The same things were measured in two ways. Each way mixes the same 8 hidden numbers, adds some noise and spreads widely along 5 directions of its own, which tell nothing about the thing.
In the rows, 128 means zero.
Some things both ways: the first way, then the second way.
[123 154  64  82 119 113 112 100 201  93 119 144 164 145  70 144 163 115]
[103 122 134 158 135 130 109 119 151 106 164 109 125 115 108 121 119 161
 105 116]

[113 124 107 162  73 109 150 127  87 161 159 157 151 105 164  81 134 115]
[153  98 130 149 147  87 117 104 119 116 101 105 127  98 102  95 132 139
 106 137]

[146 139 136 140 143 144 129 121 122  90 158 104 111 157 142 121 113 113]
[117 114 115 156 172  93 132 120 140 153 115 122  92 116 138 115 146 139
 158 153]

[130 133 169 190  72 121 139 113  93 181 128 127 134 140 142 126 125 137]
[172 127 107 110 140 116 113  76 124 160  63 106 132 141 161 172 130 134
  98 111]

[108 202 213 161  97 113 195 142  66 203 152 124 123  92 236 156 146  86]
[150 132 106 131 101 127 125 160 180 145 190 127 107 134 112  93 155 148
 104 117]

[126 108 142 142 137  83  81 128 162 135 153 114 105 135 124 115 140 124]
[103 124 147 140 147 130  90 103  90  93  80 119 160 112 139 132 114 121
  96 120]

[120 190 146 114  98 127 166  94 157 115 152 126 150 121 150 142 131  91]
[118 147 102 152 136  94 123 116 153 116 158 118 106 141  97 153 125 182
 128 132]

[135 146 182 153 125 132 151 152 106 165 193 111  84  98 207 131 156 115]
[131 133 118 141 140 122 142 114 105 104 133 141 114 130 105 123 142 138
 147 156]

[131 116 119 170 105 169 137 139  93 123 129 111 123 146 128  84  71 146]
[177 115 153 163 134  67 141 186 130 146  97 132 112 101  88 127 136 114
 137 117]

[142 148 190 168 134 101 133  86 164 122 115  61 119 138 137 160 101  93]
[141 148 118 134 157  87 118 143 116 174 109 127  96 145 152 198 122 107
 141 111]

[112 104 142 156 127 168 119 151  66 153 120 148 149 135 176  71  93 162]
[141 137 125 147 111 154 143 139 181 137 168 157 132 113 115  75 145 127
 184 153]

[135 164  65 127 148 155 123 149 140 106 134 109 139 114 151 111 128 126]
[ 77 121 129 127 151 161 116 118 116 116 130 137 142 119 160 121 147 114
 121 128]

[135 169 107 106 107 137 148  82 129 111 147 159 134 147 127 170 196 124]
[179 157 111 140 129  91 169 118 146 141 144 145 119 120  86 155 120 117
 194 142]

[132 130 146  82 140 138 119 108 172  83 142 132 144 135 119 156 166 117]
[188 146 135  95 130 117 178 153  66  99 137 157 138 138  92 167 113  86
 221 165]

[147 150 133 154 131 148 144 116 106 133 164 114 100 141 167 128 130 129]
[154 148 124 127 135 101  89 118 114 115  82 118 161 117 118 131 128 102
  95 116]

[147 130 112 139 130 169 140 146  92 138 140 126  92 124 147 148 169 146]
[126 132 101  87 129 148 144  67 100 140  99 130 136 143 170 146 126 107
 125 134]

[137  99 130  98 153 157 106 136 146  92 111 111 116 151  86 145 139 149]
[ 60 136 142 116 142 159 119 131 153 150 134 136 126 145 195 170  92 165
 158 119]

[105 184 145 119 153  77 114  90 176 132  82 115 137 153 109 179 137  88]
[145 143 125 131  97 124 120 143 150 145 158 126 143 121 123 104 138  85
  83  84]

[132 176 124 117 136 170 140 144 133 132 111 109 133 118 147 161 154 132]
[ 25 139  90 113 162 122 173 108 111 169 150 145  60 166 181 220 131 151
 152 131]

[113 126 157 138 114 114 147 132 109 139 131 116 121 115 143 124 119 106]
[114 138 170 132 125 101 111 204 134 135 115 140 139 126 134 149  94 126
 134 105]

[ 87 166 158 103 120 103 124  63 183  98  74 134 196 153 102 122  72  98]
[131 185 103 133  77 202 135 100 252 178 193 165 131 155 161 105 104 167
 191 133]

[131 190  66 100  88 139 153 131 120 134 154 175 146 135 127 157 204 116]
[140  98  81 102 130 132 163  49 119 127 118 118 111 130 128 111 156 146
 105 148]

[134  64 208 135 157 129 105 126 100 132 111 105  61 148 102 179 146 146]
[129 139 160 126 127  86 128 173 143 149 145 120 119 128 139 162  81 120
 144  93]

[125 142 102 118 152 133 101  99 165 112  86 133 154 157 104 137 125 141]
[134 152 100 132 126 126 139  92 121 133 141 139 131 120 117 133 145  88
 130 120]

[145  67 210 112 173 124  63 128 163 104 124 111  97 199  82 154 132 149]
[128 114 123 143 133 161  89 112 165 100 184 104 140 127 127  94 122 178
 105 133]

Other things, the second way, with their names:
Z875: [148 120 107 137 162 100  95  99 111 129 105 104 119 125 133 122 140 127
 108 133]
Z145: [178  98 150 116 119 199 126 146 141  96 138 146 176 118 129 116 124 140
 157 142]
Z124: [136 161 151 143 151 114  78 139 128 105  55 135 164 129 132 151  95 160
 160 152]
Z610: [155 125 142 133 142  99  86 155 136 170  87 106 134 119 163 140 120  93
 101  84]
Z203: [100 158 129  92 111 164 126 100 134 137  87 153 150 147 188 122 102 139
 159 148]
Z774: [ 60 150 142 154 138 131  95  93 156 115 108 125 157 110 141 137  93 154
 114 114]
Z187: [127 128 147 131 139 129 161 175  91 141  92 175 139 102 128 118 168  47
 174 131]
Z443: [ 39 149 182 171 122 153  86 193 169 118 167 146 139 118 144 113  98 151
 116 101]
Z144: [166  90 143 135  89 164 165 142 167  99 199 135 148  99  80  60 141 131
 130 125]
Z240: [121 123 120 112 123 151 135 131 114 115 160 137 138 131 128 123 149  97
 107 117]
Z33: [151 133 132 127 110 111 150 133 163 124 145 140 152  99 103 108 125 113
 152 120]
Z951: [125 132  99 120 146 155 159  80 133 143 143 145 121 129 150 123 140 112
 191 163]
Z101: [180 127 147 150 107 121 119 160 156  83 158 125 146 119  64  85 114 165
 131 140]
Z702: [138 102  93  89 139  97 146  90  66 124 116 108 103 133 131 120 153 104
  96 142]
Z646: [159 174 128 111  93 139 133 130 100 164  56 166 106 175 140 140 131 116
 115 144]
Z534: [ 91 168  95 135 144 128  95  57 143 118 112 122 156 123 143 153 115 125
 111 114]
Z620: [ 78 120 146 140 152  73 114 187 101  91 143 117 110 122 101 147 128 152
  96 117]
Z381: [ 67 125 122 104 144 115  80 137  98 115 108 107 115 150 165 131 134 147
  56 121]
Z428: [132 130 151 132 121 144  97 183 149 130 144 132 138 132 140 132 120 137
 124 106]
Z898: [141 120 116 118 126 127 109  98 118 128 127 103 114 143 134 132 127 147
  77 119]
Z405: [154 117 104 111 116 168 176  89 110 166 114 159 114 126 151  94 176  64
 151 139]
Z120: [124 145 135 103 120 137 129 147  99 109 130 141 126 150 131 140 116 135
 135 142]
Z700: [115 153 139 120 106 181  76 115 164 140 104 132 173 137 174 118 103 136
  96 104]
Z128: [127 128 122  83 103 111 164 115 117 158  93 141 121 134 154 120 124 113
 127 128]
Z520: [165  90 119 150 136 127 148 101 145 142 139 117  94 120 111  90 137 165
 147 152]
Z778: [123 130 140 123 113 166 117 104 162 114 129 131 180 107 145 122 112 127
 119 105]
Z770: [130 160  98  82 118 170 139 113 124 143 120 163 158 142 170 126 148  74
 172 145]
Z305: [119  94 138  99 108 184 148  68 155 163  39 155 181  93 195  70 138  99
 129 123]
Z471: [114 140 111 136 167 117 126 154 109 102 128 147 130 120 121 128 156 118
 186 167]
Z427: [153 173 150 123 100 154 116 161 125 124 128 163 157 142 125 130 114  92
 142 122]
Z831: [136 108  84 126 118 158 149  76 180 150 206 113  99 129 137  91 154 143
 117 120]
Z281: [128 147 108 162 106 113 153 111 155 143 173 143  93 121  87  90 151 116
 123 126]
Z15: [171 122 117 160 128 153  99 108 169 126 182 106 118 135 111 103 125 170
 123 132]
Z530: [ 38  80 149 119 167 135  81 137 100  84  92 102 158 102 163 129 135 156
  60 106]
Z735: [118 144 159 147 107 124 129 157 155 125 111 152 149 104 113 105 123 124
 128 121]
Z997: [ 86 121  86 168 137  95 159 118 164 144 202 127  50 130  97 105 162 171
 121 138]
Z915: [ 91 132 101 110 174 123  67  94  72 143  91  97 126 141 188 166 151  79
  52  92]
Z242: [ 34 131 137 167 163 118  91 160 140 132 120 134 116 114 157 127 148 127
 107 113]
Z852: [150 128 107 110 132 109 174  97  80 145  93 147  94 135 124 104 151 105
 164 175]
Z356: [163 124  83  74  97 139 137  32 131 156  89 109 147 134 164 111 138 100
  63 101]
Z17: [ 62 153 163 138 128 101 160 181 109 108 137 164 108 133 107 159  88 154
 185 154]
Z301: [123 140 130 118 148  74 133 133  92 131  81 126 125 123 125 185 121 111
 127 116]
Z823: [174  91 164 121  94 117 166 137 148 129 116 124 120 129 106 143  83 190
 124 116]
Z897: [141 101  86 111 120 137 162  84 100 102 194 120 109 121  98  77 170 100
  97 136]
Z572: [101 135 102 129 113 151 149  79 169 150 153 133 115 126 143 110 134 132
 125 124]
Z167: [135 156 115 122 111 132 152 146 138 155 176 154  93 153 131 120 129 116
 170 143]
Z412: [157 120 154 131 117 136 129 131 133  85 113 142 179  95  93  76 120 121
 152 147]
Z329: [115 139 138 153 125 172 105 121 178 121 141 142 162 114 137 123 126 144
 142 120]
Z459: [ 99 124 123 147 170  89 145 139  90 141 123 139  81 132 130 167 137 120
 158 141]
Z714: [126  86  95 114 156 148 120  82 132 137 122 109 130 118 163 117 166 128
  98 118]
Z624: [187  98 162 147 177 105  96 170 115 148  56 120 140 109 146 155 119 121
 168 129]
Z259: [181 125 133 137 136 120 112 107 124 190  56 121 105 147 159 183 126 122
  89  95]
Z274: [ 94 127 101 156 150 110 142  90 155 127 181 120 104 113 116 132 134 144
 151 133]
Z485: [143 104 129 130 138 128 170 107 138 145 135 132 124 113 129 142 121 130
 172 129]
Z150: [ 83 106 134 124 121 149 127 109 136 119 124 128 147 105 150  64 143 122
  93 124]
Z946: [131 143 148  84 112 141 125 167 107 159  66 153 138 146 178 122 124 102
 137 132]
Z625: [142 117 118 135 142 169 117 118 136  93 154 137 144 127 113  96 155 152
 161 169]
Z474: [103 115 105 142 169 105  65 100 104 118 125  80  98 155 141 161 129 180
  51 114]
Z108: [153 102 141 116  99 155 108 139 174 106 194 107 160 114 124  69 113 144
 109 109]
Z795: [141 130 146 129 126 145 133 129 144 113 123 134 164 116 124 156 107 144
 149 121]
Z522: [132 129 109 121 143 108  89  86  81 112  95  98 132 140 130 171 136 123
  44  95]
Z766: [161 138 117 140 108 119 133 116 121 130  92 141 120 125  97  98 157 122
  92 133]
Z378: [100 132 150  94  94 191  87 120 166 118 129 122 186 124 181  94  92 140
  92 106]
Z756: [195 148 146 134 118 115 155 164 120 110 152 152 138 129  80 138 113 113
 204 155]
Z77: [133 121 117 139 103 107 127 181 170 117 239 107  99 128  87  89 143 149
  81 105]
Z877: [122 117 153 120 129 145 112 141  77 104  87 130 135 137 134 140 126 131
  91 124]
Z724: [180  96 152  89 136 209  91 152 124 115 121 124 181 128 175 113 126 123
 153 140]
Z478: [110 137  85 134 178 120 100  86 139 158 118 112 113 128 173 139 146 121
 151 133]
Z647: [133 164 149 154 131 102  68 147 139 114  71 126 172 113 115 113 115 127
 103 121]
Z107: [168 107 133 144 143 138 105  73 155 132  97 103 154 106 140 134 104 144
 121 110]
Z214: [124 134 135 152 137 129  99 130 145 118 104 126 122 136 123 104 119 184
 128 154]
Z894: [161 138 138 141 112 115 111 154 142 114 161 122 132 123 100  93 128 123
 107 117]
Z847: [185 118 140 124 144  93 141 126 113 164  39 141 146 101 142 123 134  73
 171 136]
Z858: [119 134 149 160 124 116 126 163 124 118 146 139 115 120 105 118 125 126
 132 127]
Z369: [194 172 132 192 119 132 131 157 174 135 120 183 145 103  70  66 163  93
 210 166]
Z881: [ 79 110 113 129 141 123 128 102  89 114 131 121  98 133 132 116 152 127
  76 124]
Z461: [139 116 116 100 137  75 130  86  54 106 111  93 109 138 119 151 112 119
  71 121]
Z20: [166 143 143 127 108 122 155 110 117 147  88 152 117 135 118 114 107 129
 166 153]
Z815: [ 95 157  73 122 149 108  91  68 121 137 117 107 104 157 154 142 142 153
  76 133]
Z980: [ 49 105 115  88 148 127 147  60  39  96 113 112 110 147 155 194 111 144
  65 118]
Z68: [168 103 141 138 124 159 116 115 108  58 160 116 175 104  78 104 123 130
 109 129]
Z462: [ 51 107 109 149 169 109  95 129 117 139 123 101  75 145 161 146 150 173
  62 114]
Z379: [ 94 109  96 157 201  96 112  65  58 104  59 106 113 114 126 177 161 127
 103 142]
Z347: [ 91 127 149 185 151  82 101 150 165 141  98 130 107 112 116 112 119 171
 130 131]
Z934: [103  72  95 144 162 145  86  70 172 139 190  68 110 117 169 104 136 169
  71  98]
Z819: [197 130 107 165 159  79 113 132  95 139  60 134 104 124  85 110 180 119
 133 166]
Z911: [143 117 127 141 156 121  63  98 162 150  53  90 155 118 171 141 118 163
  90 106]
Z960: [141 133 136 141 119 116 153 159 144 126 140 151 129 109 100 107 134 129
 169 142]
Z207: [ 37  88  86 141 153 153  99  52 154 147 129  97 105 115 180  86 170 153
  36 103]
Z489: [149 105 118  96 116 133 105 115 112 107 137 101 157 119 138  79 139 101
  64 107]
Z466: [101 108 149 130 175  74 114 155  81 111  79 108 115 120 128 184 110 151
 120 122]
Z95: [ 57 125 124  97 147 135 140 114  73 134  84 152 126 128 182 146 147  85
 117 124]

Some of these things the first way, each followed by its name:
[120 124 130  87 150 124  89 119 170 110  70 146 162 191  72 139 120 138] -> Z997
[162  75  67 136 137 170  99  95 115  98  72 162 179 196  90 103 125 179] -> Z478
[125 114 211 126 163  90 123 142 144 147 130  95  97 147 148 145 110  99] -> Z381
[129 163 129 152 132 136 140 102 112 143 162 127 106 115 183 130 144 130] -> Z534
[149 149 108 155 166 174 128 164  89 128 156  99  82 136 181 116 119 140] -> Z242
[120 205  86 122 131 118 173 119 133 135 154 116 100  97 170 159 161  95] -> Z281
[ 96 202 202 178  64 111 166 155 114 166 199  96 156  59 237  89 116  73] -> Z145
[127 149 134 198  97 191 152 171  29 188 147 126 129 111 218  89 117 156] -> Z714
[139 145  75 148  92 152 132 110 147  90 157  99 114 132  93 118 128 126] -> Z107
[133 135 106 136 122 105 124 110 138 143 123 135 126 141 113 140 157 127] -> Z700
[123  95 121 139 149 128 115 160 113 151 129 116  96 102 147 118 136 145] -> Z443
[144 154 126 133 124 100 115 105 183 137 122  99 117 145  95 173 156 115] -> Z522
[121  98 168 159 127 136 153 161  70 166 115 116 116 127 166  96  88 129] -> Z946
[119 103 118  92 137 164 129 145 115  92 101 131 133 137 103 118 113 137] -> Z108
[111 133 140 178 134 127  98 146 102 169  97 116 145 137 161 102  99 146] -> Z405
[138 133  42  96 121 182 134 112 146  71  98 140 157 159  71 113 119 147] -> Z301
[156 117 162 156 103  87 157 139 115 213 153 131  76 136 151 169 194 115] -> Z646
[122 100 131  98 158 145 125 106 164  89  60 107 164 143  97 117  74 128] -> Z167
[106 142 209 118 132 123 158 144  85 177 110 136 120 114 178 166 148 110] -> Z77
[120 135 124 138 132 149 116 156 106 162 105 139 141 125 154 133 150 149] -> Z240
[129 106 156 162  86 105 141 110 118 136 175 147 154 130 167  68 104 112] -> Z124
[132 121 121 137  97 146 139 147 129 119 151 122 137 124 128 101 122 120] -> Z466
[141 172 142 133 123  77 128 128 164 165 140 119 126 143 132 178 189  87] -> Z462
[123 158  67 104 138 172 130 132 129 100 110 131 125 141 107 134 131 145] -> Z572
[110 142 137 141 138 139 122 116 135 112 125 112 162 111 169  92  88 121] -> Z951
[153 119 176 140 137 164 115 158 136  96 158  71 113 145 137 126 118 119] -> Z724
[154 123 130  97 162 171  89 155 171  77 169  92  68 152  93 156 159 152] -> Z68
[118 118 148 125 139 144 139 146 115 129 105 113 137 129 142 114  94 125] -> Z702
[157 106 183 171 117  82  88  95 150 149 140 151 155 219 121 112 119 123] -> Z819
[165 156  97 192  71 110 154 106 147 157 127  85 111 141  84 164 155 113] -> Z259
[150 140 102  95 160 164  74 128 177  71 128 129 112 207  64 156 148 152] -> Z329
[102 157  99 171 133 127 109 153 104 153 118 132 172 121 183  76 101 124] -> Z187
[111  94 246 159 111  73 132 153  86 228 152 155 113 106 198 143 187 122] -> Z120
[160  95 145 204 125 149 141 137  40 178 127  99  68 138 155 142 146 154] -> Z610
[117 169 100 123 124 135 136 111 104 143 109 148 110 156 112 173 164 134] -> Z356
[116 131 140 139 128 100 107 126 111 153 175 148  84 123 155 138 178 135] -> Z774
[128 136 133  96 122 136 143 102 168  85 134 126 151 127 123 133 125 107] -> Z756
[144 123 112 146 160 129  78 167  99 168 116 139  87 185 110 154 169 163] -> Z207
[139 117  90 164 116 153 118 116  95 104 137 135 138 174 115  93 104 142] -> Z847
[119 129 175 168 139 120 109 117 150 118 101  64 136 128 130 124  79 114] -> Z934
[132 126 115 116 139 120 135 131 135 112 144 122 122 123 140 116 126 109] -> Z852
[ 99 171 123  92 132  77 109 137 218 129 129  99 128  85 102 169 172  85] -> Z980
[ 89  99  73  59 109 125 117 129 166  97 100 186 204 125  87  80 122 124] -> Z17
[154 108 132 101 170 157 119 125 145  87 113 103  86 167  92 153 118 135] -> Z894
[145  89 118  79 178 160 104 156 114  90 126 135  57 170  79 170 168 153] -> Z378
[188 154 163 174 143 138  93 151 121 153 224  94  28 168 161 181 216 145] -> Z379
